There are 3 ways to turn a row about zero (a turn may also mirror it). The second row of each pair is the first, turned, with some noise.
(in the rows, 128 means zero)
Known pairs, each followed by its turn:
[ 91 168  98 199]
[198  83 103  90] -> mamik

[118  88 101 160]
[137 180 135 154] -> binil

[204 114 148  82]
[171 115 145 210] -> mem

[175 148  82 139]
[113 151 166  80] -> binil

[ 88 113  39 151]
[ 92 221 109 124] -> binil

[104 116 166 116]
[120 173 135 131] -> mem

[129  93 115 136]
[141 120 143 161] -> mamik

[ 60 102 158 108]
[106  94 195 108] -> mamik

[104 135  77 127]
[ 97 100  95 114] -> mem

[126 142 103 126]
[114 105 122 125] -> mem

[120 150 125  73]
[127 105  86  89] -> binil

[ 97 130  82 137]
[ 99 174 108 126] -> binil

[135 123 107 143]
[134 108 116 116] -> mem

[ 81 166 152 113]
[106 106 138  70] -> mamik

[163  78 117 118]
[125 149 139 185] -> mamik

New pairs. What belongs after each?
[142 110 123 101]
[102 133 130 154] -> mamik

[ 98  76 169 169]
[152 134 134 207] -> binil

[149 186 178  87]
[101 132 198 172] -> mem

[153 141 117  92]
[119 107 132 171] -> mem

[145  92 119 108]
[114 135 140 166] -> mamik

[117  96 163 170]
[169 147 175 123] -> mamik

[ 94 156 162  98]
[111  84  88 135] -> binil

[116 118 148  91]
[ 90 130 152 122] -> mamik

[140 152 120 119]
[117 104 143 139] -> mem

[ 94 152 110 149]
[150  92 117 105] -> mamik

[157 107 168 139]
[174 154 151 135] -> mem

[120 166 146 120]
[101 128 163 130] -> mem

[106 140 120 110]
[111 106 125 121] -> mamik

[103 135 119 157]
[100 145 130 149] -> binil

[ 97 119 112 126]
[129  94 140 133] -> mamik

[119 111 118 130]
[130 132 108 123] -> mem

[152 169 100  71]
[ 73 123  73 131] -> mamik

[176 130  90 125]
[128 143  82 166] -> mamik

[110 129 146 137]
[123 147 135 112] -> mem

[102  86 113 134]
[141 100 162 154] -> mamik

[118 139 129  81]
[ 80 115 127 124] -> mamik

[172 142 143 118]
[116 169 103 127] -> mamik

[ 94  98 121  71]
[158 135  63 122] -> binil

[109 123 119 129]
[117 132 114 120] -> mem

[139 194 128 103]
[ 86  95 172 152] -> mem

[130 112 116 113]
[144 139 118 121] -> binil

[171 160 145 120]
[136 107 173 154] -> mem

[107 138 124 123]
[104 132 126 120] -> mem

[ 77 133 111 138]
[142  77 141 113] -> mamik

[120  73 126 211]
[191 142  99  58] -> mem

[100 104 123 153]
[156 107 156 133] -> mamik

[174 160 159 104]
[136  73 149  94] -> binil

[ 90 122 164 107]
[134 101  88 158] -> binil

[136  62 141 122]
[188 145 127 154] -> binil

[172  96 127 127]
[174 118 117 155] -> mem

[109 104 143 103]
[103 121 160 132] -> mamik

[ 92 140 158 116]
[110 117 152  90] -> mamik

[139  84 123 177]
[183 132 105  94] -> mem

[142 172 129 178]
[174 139  93  93] -> mamik

[125 148 170 121]
[119 151 168 137] -> mem

[146 111 156 102]
[100 159 147 137] -> mamik

[150 125 108 129]
[133 133 109 149] -> mamik

[140 170 156  88]
[ 79 149 110  93] -> mamik

[143  48  57 147]
[167  98 135 227] -> mamik

